All groups share one centre, and each spreads out both ways along 12 directions, with some noise.
(in the rows, 128 means zero)
Known rows, each followed by its group:
94  158  141  135  105  137  122  136  126  130  185  112  162  137  138  73  105  149  138  96 -> G
75  134  150  130  145  127  142  118  105  204  147  179  151  143  100  164  142  109  118  138 -> R
110  119  144  149  123  130  143  139  107  154  130  129  134  98  160  168  154  100  121  133 -> G
140  125  155  105  125  135  126  124  122  154  119  170  141  154  87  153  101  145  132  140 -> M
201  127  136  92  131  134  126  183  111  127  159  99  131  120  89  142  143  110  130  114 -> S
104  134  154  150  115  150  154  124  102  152  161  130  146  125  117  152  131  132  111  124 -> G
147  160  140  116  142  136  144  140  102  146  139  135  119  94  112  164  134  97  136  127 -> S
131  110  157  125  123  110  126  148  98  107  148  136  132  117  141  124  152  105  141  152 -> G
116  147  133  145  136  148  142  124  91  99  141  117  130  104  115  113  103  143  153  123 -> G
123  130  155  137  127  144  131  136  118  158  145  134  158  142  117  148  122  122  128  129 -> R
99  138  177  156  124  149  143  98  127  93  167  178  161  106  127  117  113  111  130  172 -> M
135  158  97  120  171  178  120  141  126  132  142  165  122  162  62  120  151  148  144  105 -> R
143  82  144  150  128  119  113  177  104  106  112  123  135  149  157  131  130  141  149  150 -> R
92  177  156  129  123  131  138  93  137  175  159  151  149  146  123  119  124  124  109  131 -> S
169  171  179  121  142  119  174  116  112  103  97  95  132  106  113  126  120  108  160  107 -> R
130  130  183  121  121  125  138  145  73  113  175  166  130  161  86  139  122  135  147  147 -> M
135  164  147  102  111  137  116  124  122  115  155  135  126  129  136  106  143  119  144  121 -> S
133  156  159  103  84  174  113  125  131  128  159  153  142  121  155  119  171  125  126  114 -> R
104  169  162  128  124  131  136  118  97  127  136  165  118  113  146  141  135  107  156  135 -> R
114  161  178  158  146  134  171  123  120  100  159  146  153  132  103  116  126  111  147  112 -> M
122  126  161  118  77  117  132  126  108  106  154  129  119  93  170  136  131  115  123  136 -> R
163  109  160  113  94  156  120  156  56  143  177  111  127  142  105  170  144  138  116  159 -> M
131  118  151  156  148  130  154  151  111  123  116  138  143  131  113  147  118  130  142  121 -> G
134  130  149  190  132  185  131  175  93  65  176  108  148  105  172  127  178  99  160  126 -> R
110  152  173  174  145  139  174  148  107  102  127  135  158  114  131  99  119  150  149  106 -> G
144  125  181  102  119  119  147  134  111  95  129  151  145  147  109  75  156  163  131  128 -> M
122  140  117  156  145  116  145  146  114  148  129  99  119  72  172  157  157  79  115  138 -> S
130  95  186  133  134  108  138  156  102  140  108  141  163  131  151  143  168  95  150  148 -> R
125  108  117  140  142  167  105  161  111  133  129  152  143  132  131  136  166  131  138  141 -> R
123  132  94  108  115  104  101  139  132  133  177  135  98  134  114  141  88  119  124  125 -> R
112  99  133  130  135  166  135  117  76  149  100  134  138  79  133  162  172  118  129  158 -> G
136  131  127  138  113  149  94  139  181  116  161  163  141  158  135  149  105  105  142  117 -> M
111  151  121  123  130  129  102  150  120  116  139  142  129  107  167  89  138  121  158  127 -> G
131  97  122  132  110  151  123  130  113  117  117  122  130  148  104  126  89  188  128  120 -> S
123  127  125  78  88  148  95  104  124  126  133  127  142  146  99  107  89  160  158  96 -> G
172  126  143  92  122  130  122  176  108  151  162  158  121  137  78  176  117  121  126  124 -> S
104  158  172  144  134  168  147  140  132  142  129  169  181  159  108  96  130  166  148  86 -> G
113  122  125  162  150  123  116  128  149  67  166  143  147  103  139  86  107  100  144  169 -> M
110  153  151  107  110  132  115  133  129  175  144  183  130  130  142  177  145  90  138  115 -> S
180  132  154  86  124  182  110  182  72  117  202  121  157  109  99  100  216  114  127  146 -> S
125  161  164  129  102  124  148  111  136  108  120  137  122  87  173  149  135  90  144  108 -> M
140  86  151  144  124  122  130  178  87  108  162  142  128  174  97  142  123  155  138  132 -> M
121  146  119  126  109  143  113  132  142  135  130  133  119  133  154  148  126  116  148  93 -> S
108  128  142  94  88  160  125  84  93  149  115  156  119  104  118  150  122  158  118  142 -> G
143  159  128  93  163  116  153  136  65  137  120  83  124  116  77  61  153  168  128  126 -> M
118  125  156  131  107  104  155  128  120  158  161  107  141  129  122  148  116  119  102  114 -> R
97  86  115  123  93  139  90  145  124  168  149  133  147  129  165  158  156  108  125  120 -> G
159  120  146  95  158  105  134  145  98  101  114  123  127  122  105  90  177  115  148  144 -> R
157  176  107  139  165  112  147  147  134  159  171  48  136  95  133  110  153  76  93  136 -> S
89  114  138  136  142  106  130  128  118  173  144  153  151  125  118  143  109  112  122  152 -> M
184  158  129  126  140  93  142  173  126  100  190  95  99  126  111  113  118  113  102  139 -> S
140  96  135  116  120  116  101  129  107  124  140  141  128  99  135  157  98  100  131  195 -> M
172  114  145  120  151  156  135  130  117  94  127  107  164  125  83  74  137  157  119  163 -> M
89  115  110  104  114  160  90  111  102  165  130  145  147  108  131  138  136  124  148  135 -> G
84  123  159  107  86  157  119  90  78  140  110  132  149  80  167  131  154  118  155  131 -> S
94  129  115  136  82  163  99  125  106  106  163  131  115  123  171  116  133  152  137  118 -> S

New rows, each followed by its group:
100  148  150  125  102  129  131  108  106  143  164  109  144  107  155  106  146  116  113  141 -> S
122  100  151  132  132  102  110  161  97  125  124  153  131  150  150  127  140  124  151  160 -> R
65  116  80  141  134  120  94  155  137  177  140  163  126  137  157  126  137  133  124  118 -> M
109  128  187  101  118  91  167  153  74  127  104  163  120  148  128  101  188  159  148  88 -> M
180  122  160  111  141  134  148  186  103  150  141  162  128  113  93  180  163  110  111  138 -> S
117  115  108  137  137  149  117  126  160  164  97  162  143  131  120  159  98  140  123  126 -> M
114  148  147  149  100  153  144  111  106  136  173  119  130  105  138  161  107  120  108  136 -> M
111  141  162  114  87  159  130  116  119  167  173  125  163  146  121  128  139  141  110  103 -> S
105  121  108  164  153  93  124  143  146  149  148  140  120  163  124  138  84  129  111  152 -> S
131  167  131  108  135  133  133  93  122  147  120  86  144  111  118  105  114  114  143  119 -> S
110  96  118  109  85  128  80  153  117  114  151  130  133  123  179  98  148  137  140  127 -> G
108  120  114  133  108  151  118  119  113  147  137  102  129  99  148  184  137  80  153  95 -> G
137  136  176  169  141  196  157  134  95  133  111  126  177  114  124  146  137  138  141  136 -> R
115  132  149  144  102  122  117  140  113  133  184  127  137  128  146  150  89  106  134  143 -> R
170  91  91  150  156  165  107  183  111  66  130  109  120  122  111  118  135  146  150  137 -> R
115  135  132  131  138  162  107  140  105  137  152  180  137  149  105  138  121  138  145  149 -> R
156  106  161  131  160  136  148  155  76  121  116  137  143  141  74  143  138  137  151  147 -> M
150  69  138  143  121  126  119  169  110  82  137  141  130  104  137  161  115  108  151  148 -> R
106  144  165  160  91  167  114  144  119  147  190  138  161  148  163  146  124  120  129  129 -> R
96  119  136  146  153  142  119  137  88  129  144  138  149  103  132  152  152  73  175  137 -> G
124  118  141  148  124  147  145  138  118  132  122  132  137  132  129  141  135  147  119  117 -> S
135  128  159  144  107  173  133  135  121  133  139  145  155  136  122  153  108  151  129  125 -> R
54  136  141  107  127  78  150  113  92  170  153  192  98  121  131  140  192  97  116  127 -> R
132  110  132  121  108  90  128  150  112  135  112  106  113  154  154  109  134  164  113  123 -> R
106  118  126  111  110  138  125  104  105  127  78  137  123  91  137  152  96  136  168  107 -> G
134  140  139  136  142  116  136  149  90  116  168  82  147  90  143  75  154  114  114  165 -> G
91  159  114  171  133  125  121  126  160  136  157  138  122  165  154  135  110  113  134  106 -> S
159  128  133  98  113  142  133  114  125  142  122  75  151  133  99  87  117  174  101  122 -> S
119  105  180  107  129  123  138  122  108  159  103  176  163  139  96  147  128  129  144  140 -> G
151  87  88  140  123  148  94  174  123  97  163  112  123  116  129  136  112  133  129  141 -> R
148  105  154  105  122  119  128  140  112  148  106  158  124  123  133  153  162  121  113  162 -> G
131  120  149  113  97  79  139  138  64  155  163  82  107  99  138  169  104  100  117  148 -> M
114  144  146  141  167  141  138  138  87  140  128  145  143  122  118  126  168  105  151  145 -> R
145  126  106  135  136  134  111  142  107  70  127  98  109  126  122  122  94  129  181  111 -> S
118  127  119  125  117  106  122  113  125  136  121  94  125  117  143  130  93  121  137  123 -> S
121  140  170  99  94  137  158  106  125  137  96  178  119  116  126  151  158  144  123  98 -> R
148  132  152  86  71  151  117  136  103  133  170  86  145  110  141  116  157  127  123  102 -> S
132  129  111  168  132  141  134  158  112  101  177  89  120  119  132  137  112  120  131  117 -> R
126  150  137  157  155  159  141  138  93  122  144  128  135  133  100  132  107  140  144  139 -> R
107  131  124  142  110  121  138  114  95  100  136  120  94  95  134  176  75  111  160  113 -> G
133  114  136  112  111  116  106  150  123  110  131  115  137  113  167  122  152  93  163  111 -> G
151  98  168  116  129  143  146  119  102  111  138  102  169  155  56  142  115  124  161  103 -> G
110  116  140  125  136  88  145  152  94  119  134  129  123  137  119  89  135  155  133  118 -> M
115  106  128  149  132  137  141  151  122  149  108  145  134  140  125  154  131  150  127  102 -> M
117  126  120  127  96  111  120  148  113  98  151  127  90  110  177  126  158  119  129  116 -> R
98  139  105  147  129  143  116  143  127  147  139  149  120  124  146  147  129  124  135  112 -> M
105  142  134  132  110  179  119  128  131  165  130  156  147  130  156  135  183  134  115  113 -> S
86  97  133  120  75  111  112  117  89  112  131  116  117  66  197  138  132  105  149  129 -> G
125  109  106  132  128  123  109  157  116  171  165  107  139  128  132  112  129  146  83  164 -> G
167  146  131  97  129  159  125  146  103  93  99  137  107  135  113  102  157  170  152  110 -> M
113  166  163  108  105  101  154  109  139  124  180  169  111  116  101  178  103  72  144  86 -> R
128  144  131  98  134  122  107  139  112  129  118  166  108  161  127  104  153  146  148  133 -> R
105  122  169  130  101  132  150  115  104  155  148  140  147  121  125  149  127  134  109  130 -> G
125  118  142  127  108  125  131  142  131  133  121  134  138  138  132  129  107  152  132  105 -> G
